The rows of a group lie close to one hidden flat surface of 10 dimensions, which may be shifted away from zero. Surfaces can cross.
In the rows, 128 means zero.
Some rows, each with its group after it:
[118  81  90 104  80 184 101 147 149  98 129  86 120 136 176 119 138 101
 170 124  64]  tapi
[120 179 131 138  96 159 171 141 133 142 124 145 112 101 150 144 150 103
 157  87 136]  Tiba
[ 78 192 136 139 139 178 154 131  36 159 129 145 145 188 142 147 135 166
 129  96  87]  vup
[129  91 146 103  97 155  93 177  91 152 139  67 118 116 138 130 160 161
 155 118 100]  Liti
[114 128 130 155 104 130  89 120 163 124 118  82 144 128 136 126 110  87
 130 170 151]  tapi
[154 157  66 100 230 112  76 105 123  89 117  89 103 148 134  91 132 128
 115 160 135]  Tiba
[112 139 102 116 121 142 131 104 134  80 111  89  96 112 180 126  83 125
 160 100 104]  goze
[100 207 141 134 167 157 236 142 161 102  95  93 137 137 143 197 133 128
 122 116 135]  goze
[100 141 153 160  76 125 161  89 123  98 127  66 165 139 162 170  86 165
 133 118 103]  goze
[104 122  90 115 174  82 142 118 127 126 160 233  95 117 117 102  76 136
  98 153 119]  vup
[106 181 128 146 178 141 153 171 146  96 130  99  99 135 132 168  70 110
 167 216 140]  tapi
[127 121 112 124 146 118  66 183 132 187 159 157 136 136 125  92 160 131
  87 194 118]  tapi
[149 132 136 124 108 155 170 127 131 130  90 103 159 135 112 135 170 141
 120  85 140]  Liti
[ 73  60 122 122 105 151  57  74 102 103 157  99 114 138 165 120  96  92
 182 133  91]  goze
[124 174  61 125 164 132 128 107 141 114 144 156  94 115 160 116 134  96
 137 125 122]  Tiba
[170 115 167 146 125  84  86 119 101 126 155 111 141 141 119 154  83 161
 105 148 106]  tapi
[136 108 113 125 115 146 140 144 108 123 131 141 115 120 126 115 117 141
 152 134 115]  vup
[122  95 114 111 121 134 176 113 123 112 123 123 116  98 122 136 105 142
 148 135 145]  Liti
[ 72 194  70  97 140 166 198 111 101  72 121  85  46  66 182 108 133 152
 204  96 166]  Tiba
[ 94 123 127 115 120 102 121 135 193  93 133 123 100 102 148 126 110 110
 123 153 128]  goze
[167 104 168 152 169  91 125 110 111 134 163 194 131 134  78 165 101 100
 130 139 132]  vup
[ 68  68 170 135 142 124 113  53 104 103 135 139 124 115 107 143  90  73
 169 121 163]  goze
[114 137 114 135  94 126 131 129 155 137 141 106 121  85 166 140 143 109
 133 112 134]  Liti
[139 199  54 142 194 108 111  70  90  81 173 128 103 135 167 125  89 137
 162 162 123]  Tiba
[125  14 200 158  70  61 104  89 118 140 172 153 164 104  72 153  68 137
 120 145 150]  vup
[123 136 149 101 128 149 119 153 149 147  95  85 126 112 141 127 197 123
  95  76 138]  Liti
[123 116 163  82 187 131 156 207 114 113 113 138 110 144  69 120 137 173
 131 167 128]  tapi
[151 166 151 169 128 151 163 114  84 103 104 125 152 167  95 139  88 136
 172 124 141]  tapi
[130 131 123 143  98 112 127 119 123 133  99 143 135 124  86  92 118 138
 126 140 175]  tapi
[194  67 113 115 112 127 122  84  68 113  80 127 140 120  79  61 139 146
 151  95 177]  goze
[188 163 156 171  69 134 140 124  73 148 130 111 162 154 106 111 153 179
 148 100 131]  vup
[187 160  73 149 105 148  97 154  55 194 137 188 150 157 125  80 160 153
 110 112 110]  tapi
[128  99 153 127 148 105 116 115 127 126 145 166 120 131  92 127 108 117
 143 147 148]  vup
[157  78 141 134  38 110 118 107 150 142 118  85 161  92 139 109 177 155
 104  83 147]  Liti
[162 140 109 149 152 102  82 124 118 103 152 119 112 146 138 136  64 125
 146 176  93]  tapi
[132 163  86 148 112  98 119  55 117 123 129  96 118  92 182 114 146 129
 116  62 155]  Tiba
[106 149 136 115 155 122 100 124 113 150 108 117 116 131 133 110 146 134
 108 107 136]  Liti
[104 143 126 153 113 101 142  86 136 135 126 160 140 117 121 134 101 110
  99 117 159]  tapi
[164 157 146 129  93 150 146 127  92 140  99  83 127 120 153 130 148 166
 145  58 126]  Liti
[128 104 139 144 118 138 115 125 105 121 156 149 124 136 107 129  89 103
 168 155 126]  vup
[155 166 134 136 159 148 124 131 119 111 109  81 137 156 131 136 135 137
 137 139 138]  Tiba
[110 170 105 121 189 141 122 132 139 121 148 122 116 144 152 148 135 102
 134 148 125]  Tiba
[ 92 153 159 155 114  78  98  57 164 151 112  74 152  93 173 161 157 114
  59  72 173]  Tiba
[149 159 189 145 104  85 182 145 130 106 136 121 141 124  76 157  93 197
 118 132 143]  goze
[125 139  97 151  28 112 153  86 159  65 108  61 115  80 157 117  64 148
 178 145 149]  goze
[ 89 149 157 146 136 159 162 131 154 119 133 105 177 156 120 167 154  99
 144 171 130]  Liti
[151 211 169 171 147 109 119 145 125 135 193 135 134 155 120 153 139 133
 153 167 123]  Liti
[122 120 131 126 124 141  93 118 168 135  70 111 157 148  99  87 154  97
 113 134 161]  tapi
[107 177  84 164  99 116 155 114 160 131 160 167 138 111 162 147 108 104
 128 144 130]  vup
[155  96  93 171  35  54  55 104 184 149 221 129 119  47 184 111 130 114
 117 148 129]  Liti
[ 68  36 138 108  91  95  78 118 159 160 153 154 148 118 133 119 140 114
  72 128 108]  vup
[104 124 105 122 125 133 152 205  98 148 195 168 101 110 119 118  97 180
 144 206  98]  tapi
[140  70 171 123  88 121 139 140  92 150 129 135 143 126 114 141 125 161
 119  97 101]  vup
[161 152 104 136  88 170 173 126  81  87 121 134 132 149  99  91 117 159
 206 134 134]  Tiba
[109 158  82 125 144 138 121 132 167 117 125 126 105 115 152 118 124  84
 149 150 146]  Tiba
[129 109 180 136 107 126  92 132 131 143 131 179  62  80 138 123 127  57
 166  68 154]  goze
[139 178  51 131 135 183 156 130 105 108 157 151 101 147 174 121 123 111
 198 139  90]  Tiba
[119 152 118 155  83 130 204 164 212  85 137 123 121  75  97 126 101 109
 183 220 187]  vup
[ 62 164 132 127 159 108 131 143 161 113 130 115  63  79 134 131  94 109
 137 177 192]  Liti
[108 145 144  92 163 128 159 175 193 130 100 145  99 115 126 136 167 101
  99 112 133]  goze
[102 108  98 134 141 152  66 109 117 116 154 158 111 149 124 108  99  69
 185 181 126]  vup
[209 152 120 133 137 112 133 144 124 155 111 200 113 133 106 105 133 128
 112 101 129]  Tiba
[133  56 149 115 137 109 112  65  69 114 128 112 169 160  93 122 119 178
 103  97 107]  goze
[129 103 177 142  79 114 121 127 119 137 142  85 138 104 114 144 136 165
 129 125 157]  Liti
[168 179 117 167 124 144 185 137 125 110 139 151 145 137 102 139 104 137
 154 168 129]  goze

New rows. What belongs after each?
[106 114  55 108 115 163 125 107 142 120 155 180 135 142 137  76 183  98
 153 128 110]  Tiba
[115 111 110  97 100 142 177 197 114 110 145 141  85  91 113 104 100 175
 170 178 119]  tapi
[154 118 135 104 148 136 144 116  81  95 100 121  85 117 102 109  91 135
 181 109 144]  goze
[141 123 163 109 124 123 142 135 126 129 106 118 131 132 131 139 150 153
 114  74 124]  goze
[110  70 146  93 112 126 153 151 126 131 135  99 102  76 129 147 132 143
 129 125 134]  Liti
[143 178 134 164  94 143 177 128 169 163 108 115 173 113 158 175 177 106
  80  86 137]  goze
[138 105  67 110 136 116 118  98 142  83 115 141  99 105 120  76  93 115
 163 164 144]  goze
[109  98 107  94 169 141 212 119 158 100 104 140 128 118  96 132 122 118
 136 147 147]  Liti
[136 155 150 147 125 101 103 131 120 138 195 137 114 117 140 138 123 143
 130 147 125]  Liti
[100 139  29  98 214 133 146  67 129  81 116 123 133 173 179 139 108 111
  93 132  75]  goze
[111  94 151 107 120 138 125 145 136  98 127 118 112 120 112 117 117 126
 158 137 135]  goze
[153 116 130 124 140 125 160 103  82 125 137 139 143 135 118 139 128 162
 127 104 119]  Liti
[122 167 144 156 101 115  95  81 138 143 107  37 117  84 205 157 147 124
 109  70 158]  Tiba
[102  86 146 158 102 115  21  52  81 141 130 150 115 124 131  90 101  73
 162 114 164]  vup
[154 128 141 137  54 128 135 145 127 142 128 117 141 118 128 117 153 159
 125 109 130]  vup
[127 244  96 157 166  86 171 142 200 132 173 200 153 139  88  98 184 129
  80 168 165]  vup
[134 132  83 115 113 135 127 165 144 129 150 145 125 134 124  91 139 142
 132 158 108]  vup
[142 173 111 121 160 123 133 129 138 120 100 129  99 112 140 122 143 118
 117 106 156]  Tiba
[133  72 158 137 113 160  72 144  65 111 163 117 143 175  68  94 101 130
 210 201 126]  vup
[ 99  66 145 124 118 120  42 112  85 139 151 133 142 157  81  69 128 129
 141 151 132]  vup
[ 66 144 169 133 133 130 164 131  96 115 178 123 121 108 113 167 114 139
 171 173 150]  Tiba
[146  88 159 112 102  95  83 140 168 154 119 133 138  97  93  87 184 119
  91 104 167]  vup
[132 164  96 137  68 158 205 178  70 151 133 174 115 102 115  89 113 186
 174 143 146]  tapi
[112  84 174  81 181 111  85 184  78 142 154 127  83 120  90 120 125 179
 129 159 110]  Liti
[ 87 132 146 160 154  95 123  45 140 141 126 188 179 157 107 144 123  90
  77 101 157]  tapi
[154 145 113 114 145  79 135 120 130 144 121 172  97 101 130 121 111 138
  79  87 138]  tapi
[ 93 102 141 114 125 147 179 100 111 121  79  96 143 108 133 141 119 141
 124  94 148]  Liti
[115  86 163  98 106 100 147  99 131  97  74  81 105  89 100 101 114 158
 130  80 186]  goze
[160 205  97 152 157 164 141  98  62 104 133  76 126 152 167 150 117 140
 181 112 113]  Tiba
[129 137 127 175  88 115 102 142 121 143 145 121 145 119 105 108 102 137
 137 200 160]  tapi
[130 121 112 119 122 133 208 126 118  97 128 131 117  92 115 143  93 141
 169 145 147]  Liti
[ 68  95 105 103 141 159 104  92 146 142  51 108 169 165 134  98 168 100
  75  81 135]  Liti
[101 123 131  97 152 126 142 165 162  99 107 105 100 114 115 129 111 131
 142 170 133]  tapi
[115 143 122  99 166 111  97 133 133 127 133  98  93 105 144 116 151 135
 117 131 151]  Tiba
[129 168 125  92 220 136  98 156  93 127 143  77  69 124 175 146 139 133
 140 137  97]  Tiba
[103 106 117 130 147 114 140 105 117 126 151 186 105 119 121 135  79 113
 142 154 116]  vup
[158 179 123 117 180 103  93 181  96 134 166 138  20  78 154 138  80 136
 163 159 132]  Tiba
[227 141 149 148 142 109 140 133  74 141 148 211 133 150  73 113 124 152
 144 106 134]  goze
[131 104 192 129 107  78 150 108 133 102 103 122 106  85  87 120  95 149
 125  98 190]  goze
[ 72 179 117 145 103 150 105 160 137 145 159 111 184 169 105  78 205 159
 115 182 141]  vup
[103 151 130 173  65 128 120 130  93 154 215 167  85  74 196 153 101 111
 175 104 106]  Tiba
[106 140 182  74 172 104 187 170 164 109  86 107 103 128  93 142 130 186
  88 110 138]  goze
[ 94 138 159 141  81 140  71 137 156 149  89  48 144 132 137 104 181 126
 111 122 168]  Liti
[155 122 100 140 110 147 133 109  54 111 136 120 122 140 114 109  84 164
 181 144 117]  Liti
[192 183 121 103 167 108 179 151 131 109  82 147  95 107  82  80 151 163
 133 111 177]  Liti
[106  87 139 120  79 107 132 134 124 144 133 143 139 102 106  99 119 180
 107 119 117]  vup
[118 123 149 141 103 143 152  95 122 116 110  95 156 132 126 143 127 123
 147 125 145]  goze
[169 114 132 155 129  93  99  95 134 131 153 170 205 195  62  99 161 148
 100 150 132]  Liti
[132 146 137 127 117  93 170 165 183 145 142 155 148 118  94 115 178 161
  84 147 147]  vup
[111  66 148 120 116  88  19 106 142 165 145 152 143 127  86  64 177  92
  88 127 157]  vup
[140 140 163 181 148  64 138  17  78 138 164 191 178 141 126 185  95 132
  72  71 130]  goze
[144 138 136 159  94 155  98 133  98 123 149  65 145 130 142 131 121 140
 180 164 131]  Tiba
[ 83 129  68 136  92 108 105 138 100 136 188 170 162 175 106  56 118 208
 105 194  91]  vup
[109 165  89 146 128 137 123  93 146 126  95 122 121 120 160 119 119  97
 128 114 156]  Liti
[108 118 128 141  91 125 157  78 147 109 104  72 169 128 140 141 129 128
 107 125 153]  goze
[153 112 122 120 114 127 142  93  94 104 108  98 134 142 128 120 114 171
 124  93 112]  goze
[125 175 122 126 120 203 120 206 139 150 119  86  86 124 208 166 175  79
 166 111  87]  Tiba
[115 171  63 129 132 123 148  97 113 106 110 183  76  95 140  99  50 119
 155 132 151]  vup
[140 158 164 138 132 120 106 165 120 146 131  78  95  92 138 144 114 142
 143 145 148]  Tiba
[128  94 189 108 116 108 144 142 113 143 112 135 147 119  53 101 167 175
 112 119 170]  Tiba
[140  91 167 130 127 120 115 131 113 124 147 155 128 130 100 137 101 108
 154 143 133]  vup
[ 96 106 181 128 141 173 135 152  53 149 146 132 152 173 101 175 123 149
 143 130  88]  vup
[150  84 125 143 123 112 104 126 107 141 176 180 142 138 127 140 104 101
 136 146  91]  vup
[104  63 137  87 119 163 145 175 123 142 118  77 100  83 164 152 162 137
 141 116 111]  Liti
[129 182 123 136 109 163 188 128 152 115  80  89 100  95 177 155 126 113
 154  82 136]  goze
[158 182 125 155 115  83 118  79 120 120 110 145 148 144  95  89 124 145
 113 115 171]  Liti
[109  90 219 165 138  87  48 136  90 180 221 161 175 165  99 178 123 135
  94 172  95]  Tiba
[134 170 115 125 144 109 159 140 171 157 122 194  73  81 158 133 146  81
 107  81 147]  Tiba
[173 174 111 151 119 149 176 135 106  97 132 123 147 158 143 159 103 166
 148 131  92]  goze
[ 64 160  64 162  83  87 121  77 130 133 159 180 124 113 146  86  90 140
 103 149 143]  vup
[ 93  76  98 118  77 136 133 166 130 140 152 135 138 116 140 112 121 157
 110 145  83]  vup
[115 160 139  97 193 136 186 175 146  77 115 123  86 124 119 172  82 134
 157 159 115]  tapi
[ 98 108 136 123 129 122 137 128 165 122 133 116 140 109 125 132 150 128
 120 147 145]  Liti
[120 139 137 136 120 124 132 145 139 141 119 121 119 118 143 146 117 133
 121 139 135]  tapi
[ 63 134 174 132 136 126 152 123 117 144 140 150 148 141 111 159 122 129
 103 112 132]  vup
[137 103 119 103 126 120  94 157 134 111 162 120 122 152 154 122 117 154
 119 128  50]  goze
[193  97 102 135 115 104 202  63  85 114 115 173 152 107 115 129 109 166
 123  71 135]  Liti
[119  94 102 140 102 129 155 154 171 131 175 165 135  99 152 160  94  99
 135 176  83]  vup
